There are 5 ways to turn a row about zero (a turn may also mirror it). The second row of each pair is the first, turned, with some noise. The first 50 pairs use one turn. New pairs use 3 turns, one after the other, and a turn may come again.
(in the rows, 128 means zero)
Some pairs, each with its turns in order after it:
[139  96 166 116  83 165  95 125 161]
[152 178 128 148 185 159 117 110 139]
Musu

[128 115 168  97 137  97 105 103  97]
[105 154 110 130 165  86 101 125  95]
Kub

[135 177 164 107  82 104 132 155 120]
[145 199 151 140  92 145 121 125 146]
Mut

[147 140 116  91 160 177 165  93 161]
[137 116  70 144  76 130 175 123 102]
Kub

[112 139  91 141 129 128 179 100 130]
[131  90 144 119 107 158 146  94 100]
Mut

[164 168  85 169 123  85  97 130 167]
[181 132 168 142 101  83 129 117 192]
Kub

[143 144  99 102 155 141 100 177  80]
[147 166  80 101 165 159  87 135 125]
Zet

[166  96  91  93  80 103 159 105 110]
[178 142 126 159 100 167 122 144  62]
dut

[131  96 164 154 125 131  91  77 170]
[152 163 153 166 184  94 116 145 151]
Musu

[143 136 102 111 100 118 151 117 142]
[119 138 119 145 120  92 114 110 142]
Zet

[144 133 137 161 154 156 103  90  83]
[173  95 163 122 154 155 101 121 115]
Zet

[ 95  90 104 160 153  83 153  81 110]
[161 144  70  95 171 136 152 151 107]
dut

[128  76 102 150 128 124 105 124 125]
[ 88 132 139 151 162 106 126 110 114]
Musu

[170  96  97 171  98 108 124 100  96]
[185  92 137 118 140  98  93  86 136]
Mut

[147 156  84 123 170 101 110  95 101]
[ 93 129 129  89  92  72 119 146 145]
Musu

[107 139 155  98 136 120 102 127  88]
[106 114 125  94 109  94  90 134 112]
dut

[ 94 172 172 143 103  79  88 122 121]
[ 77 162 153 116 160  78 117 131 175]
Kub

[118 168 126 133 156 167 176  97 145]
[157 153 117 154  66 117 151 155 127]
Musu

[ 88 110 143 179 136  78 137 144 162]
[117 129 125  89 162 114 204 157 136]
dut

[176 106 145 156 167  81 134 136 131]
[148 111 122 130  68 158 106 165 151]
Zet

[ 80  99 171 146 101 138 106 104  97]
[123 147 187 117 136  66 141 155 113]
Mut

[ 89 102  91 151 116 163  85  88 124]
[115  71 138  95  90 118  93 165 130]
Kub

[ 96 133 170 149  97  97 157  96 124]
[144 149 186 104 121 116 171 103 128]
Mut

[144 148  97 150 144  90 141 164 139]
[127 115  77 119  96 110 103 152 131]
Zet

[153 122 114 105 131 144 156 104 131]
[131 111  96 114 107 127 132 103 109]
Mut

[ 82 163 102  81 141  76 105  80  77]
[153 146  92 183 126 143 120  65  61]
Zet

[119  88 108 165 128 172 164 165  93]
[155 148 157  69 145  96 109 170 109]
Zet

[127  79 119 128  99  79 175 114  93]
[188 146 125 102 132 151 148 160  74]
dut

[ 77  87 142 162 160  89  90 144 155]
[119 154 184  54 119 108 106 121 110]
Kub

[131 125 129 123 180 127  85  82 161]
[135 124 120  99  88  65 134 103 101]
Kub

[136  83  85  95 113  81 115  97 100]
[137 146  89 141 126 142 114 158  52]
dut

[163 120 171 146 106 178 174 148 145]
[182 147 185 141 110 127 134 110 171]
dut

[173 116 131 165 130 136 123  95 170]
[161  99 154 134 109  91 171 144 117]
Kub

[159 110  80 154 106 140 172 173 120]
[ 82 112 104 131 134 146 193 116  88]
Musu

[ 89 156  83 130 132 113 148 103 169]
[143 140 121 124  99  96 116 164  71]
Musu

[123  96  96 118  98 120 142 146 137]
[114 128 117 123 152 136 139 104  83]
Musu

[120 138 171 153 114 155 126 167 120]
[ 90 151 155 129 107 115 113 138 164]
Mut

[162 127  83 113 148 113 159 131 110]
[102 120 117  92  99 103 163 104 120]
Musu

[118 153 148 152 103 179 144 178 106]
[129 124 198 111 139 126 116  82 148]
dut

[178 144 145 114 176 156 128 110 120]
[128 150 104 135  97 141  81 124 179]
dut

[176  79 126 143 123 141 106  83 112]
[163  93  99 117 140  65 126 118 139]
Mut

[157 160  79 171 171 166  98  91 136]
[115  55 130 120 153 145  56 117 116]
Zet

[116 116 173 146 161 179 101  89 103]
[ 72  73 126 113 128  96 139 108  81]
Kub

[155 156 114  86  92 111 127  96  86]
[148 107 114 129  75 151 101 108  76]
dut

[175 100 104  76 125 122 139 160 167]
[132 142  53  87 126 157  97 128 119]
Mut

[121 119 163 124 158 135 178 170  76]
[ 95 152 134 148 160 180 118  91  87]
Kub

[172  83  90 179  78 109 155 145 124]
[157 128 143  74  79  65 109 127 166]
Zet

[106 108 121 177 178  76  79 152 106]
[157 107  93  87  81 186 128 143  82]
Zet

[123 147 139 179 134 121 108  90 176]
[142 150 146 150 150  94 130 193 136]
Musu

[155  84 122 101 110 102  84 129  77]
[170 154 107 136 161  80  79 127 100]
Mut

New pairs, each followed by its turns in order:
[141 102 114 127 159 174 128 129 137]
[121 136 126 159  67 143 133 126 124]
Zet Zet Musu

[ 92 135 116 162 109 168 154 100 137]
[140 174 118 125 159 126 100  85 143]
Kub Musu dut

[169 145 174 155 179 159 123  96 121]
[ 74 143 103 139 122 126  90  67 143]
Musu Musu Mut

[154 125 150 137  97 159 128 116 111]
[125 134 157  92 123 112 150 134 105]
dut Musu Musu

[162  88 136 117 103  93 116 130  77]
[158  97 148 121  93 147  97 155  82]
Mut dut Mut

[148  88 109 141 127 170 111 117 132]
[121 102 110 100 120 158 127 158 167]
Kub dut Musu

[159 132 158  92 133 122 109 145 166]
[148  98 115  95  83 137 135 138 147]
Mut Kub Mut

[157 139  93 136 118 150  78 150  91]
[111 152 204 110 146 137 155 130 134]
Mut Mut Musu

[148 167  99 145 111 152 164 117 101]
[157 144  98  92 104 165 139 113 112]
Mut dut dut

[150 115 100 163 127 100  77 133 156]
[118  85 100 124 152 170 116 163 103]
Mut Mut Mut

[123 166 129 156  79 141 127 154 173]
[160 125  93 122 153  88 172  97 118]
Zet Zet Zet

[162 152 149 123 128  77  97 156 101]
[117  92 127 168 170 167 143 139 110]
Kub dut dut

[ 97 156 173 162  81 136 105 141 124]
[122 162 160 132 107 158 185  98 156]
Mut Musu Musu

[126 168 119  93 144  89 116 145 162]
[125 121  84 145 115 173 136 157  88]
Mut Musu Musu

[ 98 106  77 102 124 147 123 103 107]
[ 97 109 136 177 125 123 150 171  98]
Kub Musu Mut

[142 104 175  85 107 161 168 140 120]
[153 128 186 159 149 163 117 167 119]
Musu Kub Kub

[ 81 160 133 114 177 121 131 166 163]
[ 98 133  77 111 109 168 163  98 155]
Musu Zet Mut

[137 132 111 101 144 166  90 136 114]
[123 106 114 117 119  94 124 112  82]
dut Zet Mut

[ 82 109 137 121  85 177 102 120 137]
[128 101 143 182  91 159 101 156 116]
dut Mut Zet

[133 125 159 179 126 121 140 141  77]
[142 144  91 130 143 181 130 167 145]
Zet dut Musu

[142  82 103 135  88 106 148 122  77]
[118 117 141 137 166 145 146  60 154]
dut dut Zet

[111 144 153  76 131  88  83 137 123]
[127 163  91 115 189 119 103 123 155]
Kub Musu Kub

[171 147 144  97 105 139 142 109 180]
[106  91 135 113 109  67 118 120 153]
Mut dut Mut

[ 86 131 130 153  89 147  77 180 107]
[122 194  83 120  92 142 113 102 155]
dut dut Zet

[140 161  81 107  90 171 147 121 171]
[123 136 192 119 166 169 135  83 121]
Musu dut Zet

[141 122 115 157  80 125 145 136 154]
[125  88 110 174 113 134 144 136 127]
dut Kub Musu

[154 163 126 146 116  76 149 171 171]
[145 180 141 108 147 188 166 132 152]
Zet Kub Musu

[169 151 156 115 137 128 155 110 172]
[ 85 170 134 126 134 131 133 110 175]
dut Mut Zet

[132 137  99 105  85 123  95 101  84]
[123 189 159 117 150 148 108 102 135]
Musu Mut dut

[144  86  88 177  96 125 117 156 119]
[104 131 130 119  97 104 201 112 109]
Kub Musu Kub

[ 86 103  82  97 145 131 170 148 157]
[101 144 166 162 108  92 130 121 188]
Zet Mut Mut

[106 138 112 177 121 134 108 104  97]
[131 111 123  82 148 133 139  79 107]
Musu Mut Kub

[125  91 135 165 152  77  84 143 151]
[ 53 110  92 100 133 124 156 149 122]
Mut dut Zet

[174 105 112 160 158 158 169 166  76]
[ 87 111 125 121 171 208 147 129 159]
Musu Kub Kub

[104 107 160 131 112 104 131 110 161]
[124  93 103 137 148 134 118  98 153]
Kub Kub dut

[178 148 138  82 176  96 128  80  77]
[ 78  71 118 119 161 130  51 109 116]
dut Musu dut

[157 165 176 160 161  90 158 135 142]
[116 106  89 209 129 136 119 102 134]
dut Musu Kub

[102 167 119  95 146 151 162  85  83]
[109 181 105 141  92 143 115 154  79]
dut Kub dut

[ 85 144 121 129 150 123 115 136 166]
[137  91 128 108  93  96 131 135 105]
Musu dut dut

[ 95 168 127 174 102 130 107 119 138]
[132 116 126 158 106 101 171 158 163]
Mut dut Zet

[106 149 106 153 138 150 109 116 123]
[128 147 107 119 120 145 116 136 169]
Zet Zet Musu

[ 85 168  78  81  90 128 147 120 109]
[128 107  71 129 169  84 173 116 142]
dut Musu dut

[ 92 109  99  95  86 176 155 104 143]
[146  69  97 136 129 103 152 148  79]
Mut Musu Mut

[103 121  77 180  79 145 158 120 153]
[110 140 101 208 120 128 146  74 133]
Zet Mut Mut

[101 152 140 146 169 162 107 110 141]
[115 113 100  79 139 156 127 113  96]
Musu Zet Mut

[131  86  96  89 103 161 123 157 123]
[124 126 126 152 133 111 150 190  82]
Mut Musu Mut

[119  96 153  87 108  93 137 106 119]
[108  97 153 172  97 102 131 143 139]
Mut Mut Kub

[106 166 151 122  88  79 139 142 158]
[ 83  98  94 134 171 155 128 123 163]
Musu Zet Zet

[ 88  89 140 144  91 103 180 156  80]
[172 132  63 115 140 126 142 179 170]
Mut Musu Mut

[ 95 130 101 142 133 111 171 101 107]
[113 113  92 115  82 137 131 114 160]
Musu dut Musu

[110 175 110  80 155 105 160  96 127]
[128 132 135  72 128 156 138 174 178]
Kub Kub Mut

[ 87 143 156  94 112  88  89 139  76]
[ 70  94 162  81 113 137 154 110  97]
Musu Mut Musu

[ 78 173 175 117 117  89 159 143  85]
[177 154  98 118  89 147 134 204 133]
dut Zet Musu

[110  96 150  85 144  89 111 119 180]
[132 172 165 133 113 157  78 130 169]
dut Mut Musu

[ 92 156  82 102 120 125 153 150 109]
[133 107 101 135 136  81 163  94 140]
dut Musu dut

[ 94 106 141 179 129 132  90 158  98]
[103 129 153 103 150 110 137 192 147]
Musu Mut dut

